The rows of a group lie close to one hidden flat surface of 8 dimensions, which passes through zero. Surfaces can cross.
(in the rows, 128 means zero)
Known rows, each followed by its group:
[ 89 104 151  98 102 118 108 169 164 161 152 108 140 107]  (7)
[154 160 113 172 138 150 174  98 135  89 138 107 125  57]  (0)
[108 174 159  95 174 140 138 161 150 116 133  82 119 180]  (2)
[116 153 111 158 112 171 137 162 140 128 107 131  75 107]  (0)
[131 158 126  82 126  64 135  99  95 136 146  25 156 141]  (6)
[ 93 131 129 139  53 157 145 136 172 136 149 103 119 137]  (8)
[174 147 118  89 120 133 127 178  79 148  85  85  67 115]  (6)
[156 166 143 136 151 166 174 138 147 154  92 123 120  81]  (5)
[130 137 108 152 157 124 163 116 127 121 127 162 160 126]  (3)
[ 95 134 167  80 172 130 127 136 151 131 193  71 158 156]  (4)
[154 109 111 169 137 174 128 149 123 125  92 190  90 114]  (3)
[146 143 154 145  99 100  98  88 131  94  94 162 111  80]  (7)
[100 168 145  97 123 132 140 131 137 173 134  91 129 134]  (1)
[146 136 133 116  70 110 134 104 113 160  92 160 131 104]  (4)
[122  86  69 130  91 169 138 163  91 160 165 108  98 146]  (5)
[167 109 144 154 113 114 131  79 151  99 125  96 153  80]  (1)
[160 158 132 115 163 104 153  97 106 115 115  99 151 146]  (5)
[122  91 104 137 122 163 125 213 125 127 120 197  91 117]  (6)
[111  85 112 163 166 130 135 134 158 141 128 155 175 179]  (5)
[ 87 144 143 119 122 113 132 164 174  93 162  61 134 132]  (4)
[122 147 123 115 101  77 132 110 120 155  94 127 154 143]  (1)
[ 83 115 106 142  76 173 145 135 149 130 197 100 120 134]  (7)
[140  99 136 156 174 147 121 154 166  93 114 117 131 168]  (8)
[151  92 121 136 178 101 136 115 134 152 103 127 188 164]  (7)
[175 108 117 126 153 137  97 129  70  94 121 169  83  93]  (5)
[122 191 178  84 121 137 141  77 127 126 152 124 131 132]  (0)
[ 95  85  83 149  98  90 120 189 130 113 122 178 142 140]  (3)
[116 155 145 134  73 191 142 135 162 153 122  97  80 128]  (1)
[126 154  68 185 113 173 135 113  87 150  89 167  69 149]  (2)
[157 106 106 123 159 156 127 147 101 140 134  69 101 155]  (6)
[121 106  71 168 161 140 128  96  77 108 178 176 131 115]  (4)
[126 119 100 145 178 119 100  98  85 157 131 137 120  98]  (8)
[157 145 125 128 140 100 135 107 116 157  60 130 143 163]  (8)
[153  87  95 141 159 129 144 124 108 151 116 144 164 178]  (2)
[124 107 109  91 159 116 164 156 109 129 173 107 177 188]  (8)
[127 118 111 139 157 127 136  94 107 137 155 165 157 109]  (3)
[168 148 131 130 202 165 169 125 117  93 142 115 130 129]  (6)
[111 123 147 103  82 158 106 122 127 111 199  85  93  89]  (3)
[155 158 161 123  94 117 158 141 170 107  85  89 133 112]  (4)
[116 123 100 158  38 152 138 107 119 108 153 171 104 100]  (1)
[100 103 121 146  87 136  94 143 136  91 160 141  96 105]  (7)
[156 166 125 154 123 171 169  41 115 120 151 138 130  96]  (6)
[135  85 148 130 174  98  84 169 142  66 150 129 127  67]  (0)
[171 104 139 132 222 127 133 142 130  76 128 127 151 145]  (4)
[169  81  95 141 163 149 106 140  79 124 124 145 101 122]  (6)
[134 130 121 134  92 160 120 146 121 178  70 150  83 154]  (2)
[ 94 128  82 143  74 102 143 101 109 115 169 121 148 154]  (7)
[136 111 120 139 132 139 114 104 106  95 162 156 120 119]  (5)
[148 157 131 101 130  95 137 111 110 151  97  60 135 157]  (6)
[129 144 110 164 138 211 197 110 141 119 173 151 135 132]  (6)
[140  79 110 182 142 158 123  99 146  98 145 136 141 144]  (7)
[152 113 116 123 133 111 112 108  96 198  80 155 132 102]  (1)
[125 154 146  94 156  82 127 130 116 103 144 127 148 103]  (7)
[132 115 106 230 130 143 125  79 181 118  70 123 134 160]  (8)
[167 151 123 108 138  83 156  97  96 151  73 141 168 168]  (8)
[153 189 120 138 174 105 140  91  91 111  76 149 121 150]  (2)
[136  65  99 155 111 101 119 128 134 115 135 125 161 136]  (1)
[149 110  96 146  98 156 175 105 107 112 155 170 146 137]  (8)
[ 96 197 116  92  44  95 148 121  93 148 124 128 104 113]  (7)
[147 161 167 143 130 162 116  62 149 109 103 109 108 190]  (5)
[ 94 147  86 161 100  99 115 124 115 138 100 131 111 140]  (4)
[147 110 121 116 107  89  98  86  71  84 169 170 124  61]  (3)
[127 133 102  97  99 156 135 139  80 215 124 135  99 131]  (8)
[149 128 151  96 133 135 115  85 100 152 121 167 134 168]  (0)
[114  90 113 145 199 160 127 136 135 162 157 150 154 144]  (3)
[116  99  60 152 121 152 144 140  79 142 144 201 125 176]  (1)
[108 139  64 166 175 148 146 132  95 115 143 133 115 190]  (2)
[102 156 140  99  74  65 121 143 143 171  78 112 143 125]  (5)
[117 142 105 149 109 128 142 133 128 115 135 131 120  91]  (0)
[150 127 131 141 119 155 129 133 131 136  99 139 102 121]  (4)
[109  70  87 186 121 173 131 133 156 118 187  87 129 114]  (2)
[175  68 144 139 185 199 132 127 157 147 136  71 136 185]  (0)
[107 171  73 172 167  93 153  83  96  93 137 112 147 153]  (2)
[111 127 122 127 134 101 140 177 151  71 141  93 144 159]  (3)
[148  72 139 140 188 184 124 143 151  96 187  93 131 125]  (0)
[145  44  95 150 108 174 159 176 145 109 178 134 145 129]  (4)
[136 167 179 139 110 130 124 102 182 114 107  62 113  73]  (2)
[167  68 115 176 108 189 115 116 137 140 120 139  99  89]  (1)
[104 162 115 134 127 181 166 117 126 123 176 124 115 138]  (0)
[132 161 171 100 139 104 106  87 123 148 114 138 132  81]  (3)
[117 115 124 134 101 157 120 128 127 124 153 131 103 121]  (5)

New rows, each followed by its group:
[132 145 136 110 138 148 149 181 145 156 105  82 108 118]  (5)
[120  63 133 139 109 116 114 148 174 141 141  76 156 122]  (2)
[118 153 117 125 127 159 139 120 102 138 131 173 105 151]  (0)
[127 156 196  80 141  84 136 101 161 142 146 112 184  50]  (7)
[ 99 153 161  69  93 124  98 111 103 159 140 179 115 172]  (0)
[139 109 143 136 146 145 124 117 137 119 153 148 136  85]  (7)
[ 92 128 113 111 153 132 127 165 115 111 171 132 125 163]  (2)
[145 145 145 111 128 137 148 104 129 158 111 115 141 147]  (4)
[167 124 149  98 176 121 122  70  85 129 132 172 157 170]  (0)
[139 163 139 112 118  97 136  98 118 134 102 109 138 141]  (5)
[146 114 144 128 120 144 129  96 119 140 156 183 136  30]  (7)
[116 174 135 139 167 138 186 131 171 122 123  94 165 164]  (3)
[155 104 148 109 105 142 151 132 138 114 158 139 149  93]  (4)
[154  65 104 165 175 143 134 127 129  79 182 117 151  84]  (0)
[ 95  91  83 159 112 173 144 151 133 107 207 120 124 122]  (4)
[140 126  86 167 177 152 184 112 129  98 160  94 159 167]  (4)
[120 146  97 130 118  48 136 120 101 134  85 150 164 139]  (0)
[124 125  92 159 101  69 125 147 125 106  76 131 134 138]  (4)
[128 165 181  96 136 137 114 191 168 121  81 106  87 122]  (6)
[168 145 119 167 138 172 170 113 138  97 109 119 112 117]  (4)
[115 159 149 126  86 138 136 131 157 150  98 135 114 125]  (6)
[ 77 146 110  94  90  94 133 129 113 212 136 112 150 137]  (1)
[123 133 143  98 119  37 110 116 110 103 126 153 169  95]  (4)
[168 172 139 155 168 139 146  62 113  43 139 137 119 101]  (7)
[ 93 135 103  94  76  66 143 145 112 155 152 102 161 114]  (5)
[106 133 129 107 112  73 122 104 129 134 148  82 165 142]  (6)
[111  76  96 173  70 108 127  82 151 150 132 133 176 151]  (7)
[114 161 164  90  35 108 121 147 148 151  88 131 104 111]  (8)
[123 145 151  83 118  88 115 155 126 159  80 137 134 170]  (2)
[124 183 152  97 124 114 155 123 146 161  99  73 142 158]  (7)
[141 137 106 156 120 111 125  88  86  94 131 187 119  69]  (4)
[112 106 173 122 107 117  57 184 172 111  91 126  79 108]  (7)
[104 191 134 118  60  81 153 108 145 143 105  93 140 101]  (0)
[116  60 111 171 174 116  97  82 133 109 168 159 178 158]  (6)
[159 124 109 146 145 184 148 116 114 149 125 100 106 151]  (6)
[101 148 111 125  59 121 158 135 128 152 128 163 133 113]  (6)
[140 125 126 127 168 113 143 165 130 136 107 150 148  88]  (5)
[108  85 127 145 169  62 102 123 157  64 158  96 191 174]  (7)
[ 84 119 140 118 118  98 124 168 173 107 171  58 151 115]  (0)
[ 94  99 154 156  86 151  69 106 163 103 147 171 100 145]  (5)
[147  84 127 129 170 170 147 135 136 178 147 138 157 116]  (7)
[ 98 140  89 140 104 138 198 148 139 144 142 175 171 157]  (6)
[132  99 112 135 136  83 101 106 102 110 123 171 151 142]  (5)
[ 77  98 163  98 105  97  95 166 172 133 178 109 152  83]  (7)
[111 189 153 125  65 176 168 133 164 144 117 135  98  99]  (6)
[108 105 146 129 171  64  97 142 162  73 153  74 169 108]  (2)
[143 125 105 151 194 164 182 102 126 108 166 118 168 167]  (6)
[118 107 145 109 111  61  79 146 124 132  96 161 136  96]  (7)
[ 99 133 136 137  89 175 132 117 157 127 170 100 107 145]  (5)
[139 103 110 136 149 156 123 115 104 107 161 112 120 177]  (5)
[118 113 107 133 129 163 150 197 131 121 136 175 110 123]  (6)
[123  94 141 113 182 146  97 182 135 106 155 120 109 128]  (8)
[166 128 117 127 184 135 125 155  95 141  66 147 106 174]  (7)
[122 132 117 130 188 106 111 169 105  83 121 176 115 131]  (0)
[142 104 112 133 151  75 108  80 104 148 107 104 168 173]  (6)
[ 73 136 137 131 143  79 113 127 171 113 158  59 167 142]  (8)
[154 145 125 132 150 167 148  81 101 185 129 133 121  85]  (1)
[150 141 170  91 109 133 128 111 131 151 120 136 130 105]  (4)
[128  65  89 131 144 112 116 147 112 167 114 137 160 207]  (0)
[118 119 111 111 113  88 103 139  98 179  89 165 127 134]  (1)
[128 132 115  99 122 159 141 169 103 110 194  80  90  78]  (5)
[170 140  99 150  88  95 140 109  89  99  67 187 120 111]  (3)
[149 142 106 121 152 106 155  94 102 140 112  86 163 205]  (5)
[134 108 130 117 162 123  98 174 131 174  68 126 115 172]  (1)
[115 127 115 108 141 112 151 165 136 149 136  74 153 158]  (5)
[129 139 113 133  74 102 143  87 118 172  99 143 149 127]  (7)
[165 129 125 134 180 173 148 172 112  99 118 164  97 111]  (6)
[129 127 109 113 142  59  99 150  87 109  89 156 129 154]  (7)
[112 172 112 148  81 135 161 119 154 162  87  75 121 170]  (4)
[130 116 111 156  94 176 149  97 127 140 156 148 122  97]  (7)
[ 93 164 128  81 174  88 128 145  98 144 146 139 150 150]  (1)
[ 97 143 117 139 158 103 107 211 142 100  90 135  97 125]  (0)
[127 107 149 116 135 106  73 113 125 113 150  89 117 108]  (6)
[146 108 121 145 172 159 163 103 136 100 188 104 164 124]  (2)
[ 92 130 106 138  26 136 154 136 149 139 156 109 124 105]  (4)
[144  88  83 128 166  93 107 133  70 165 103 168 142 151]  (8)
[117 108  99 135 153 154 151 140 124 132 167 118 145 171]  (2)
[122 177  90 164 134 100 167 142 126 117  82 123 129 115]  (0)
[153 165 134 122  99 179 155 104 113 157 115 136  94 108]  (8)
[161 162 132  98 137 164 156 104  82 151 140 142 108  98]  (8)
[166 129 107 139 129 117 132  88  93 160  80 129 131 149]  (6)
[172 183 191  89 126 158 159  92 138 131 109 130 122  99]  (2)
[ 58 113  66 142  76  73 119 126 103 139 169 137 154 140]  (4)
[155 100 134 132 128  89  94 123 119 144  77 147 133 104]  (1)
[140 143 118 102 135 119 138  92  81  92 208  69 126  78]  (6)
[102  83  95 143 113 140  94 184 117 135 128 169  97 131]  (0)
[103 135 114  99 114 123 126 150  93 132 152 176 121 147]  (2)
[155 129 113 167 114 139 122  78  97  78 132 183 103  88]  (7)
[140 155 147 104 174 159 155 141 135 135 124 105 130 185]  (2)
[146 154 137 100 139  67 166 100 118  87 135 128 192 147]  (8)
[132 141 143 114 145 115 107 117 115 145 102 143 119 131]  (4)
[131 164 124 155 157 136 196  75 148 121 126 160 189 159]  (6)
[140 115 147  99 186 105 103 128 109 111 129 157 146 167]  (0)
[146 134 162 117  26 160 165 159 187 121 118  96 117  82]  (4)
[154  91 124 108 111 141 157 109 115 157 152 156 170 134]  (2)
[121 186 136 139  94  80 122  72 112  35 147 131 120  97]  (7)
[133 149 100  85 162  74 174 154  80  83 176 117 170 110]  (6)
[147 131 114  82 191 132 150 168  71 166 136 163 131 112]  (7)
[126 119 129 150 106 148 157  74 147 140 168 124 162  94]  (7)
[159 179 161 100 186 120 131 121 106 106  90 152 118 145]  (2)
[146 119 110 156 178 208 169 124 127 108 186 121 122 115]  (5)
[137  92 126 116 126 118 105 161 124 162  85 151 126 162]  (2)
[107 101 104 171  68 173 130 118 152 146 139 115 109 153]  (7)
[147 112 110 133 167 158 143 145 124 146 116  85 126 198]  (5)
[160  81 100 132 147 105 112 155 104 117  92 119 129 193]  (3)
[126 120 132 112 157  86 101 167 123 124  88 144 129 166]  (1)
[145 151 111 148  41 134 146 133 119  92  93 148  85 105]  (3)
[118 172 161  92 134 109 111 118 118 131 138 112 109  74]  (8)
[142 106 130 102 114  85  98  97  89 148 106 185 147 145]  (0)
[152 161 143 147  99 183 129 106 128 122 102 148  69  88]  (7)
[132 131 149 139 142 142 118 129 161 144  82 120 124 174]  (5)
[135 150 120 154 115 138 143  80 115  83 155 139 120 107]  (7)
[108  82 105 134 139 171 102 160 104 124 168 190  98 144]  (0)
[159 129 131 164 146 144 133  95 130 136  79 189 130 122]  (5)
[134  93 125 150 113 174 108 156 138 116 135 147  86 109]  (1)
[161 160 115 129  93 114 162  73  93  80 146 120 129 108]  (3)
[109 170 145 155 142 163 112 166 170  99 101  80  62 127]  (4)
[140 176 136 137  92 122 172 109 153 119  98  85 137 126]  (4)
[197  79 116 177 130 115 128  76 124 111  86 138 152 107]  (1)
[127 134 147 144  94  97 142  59 167 147 116 107 185 121]  (7)
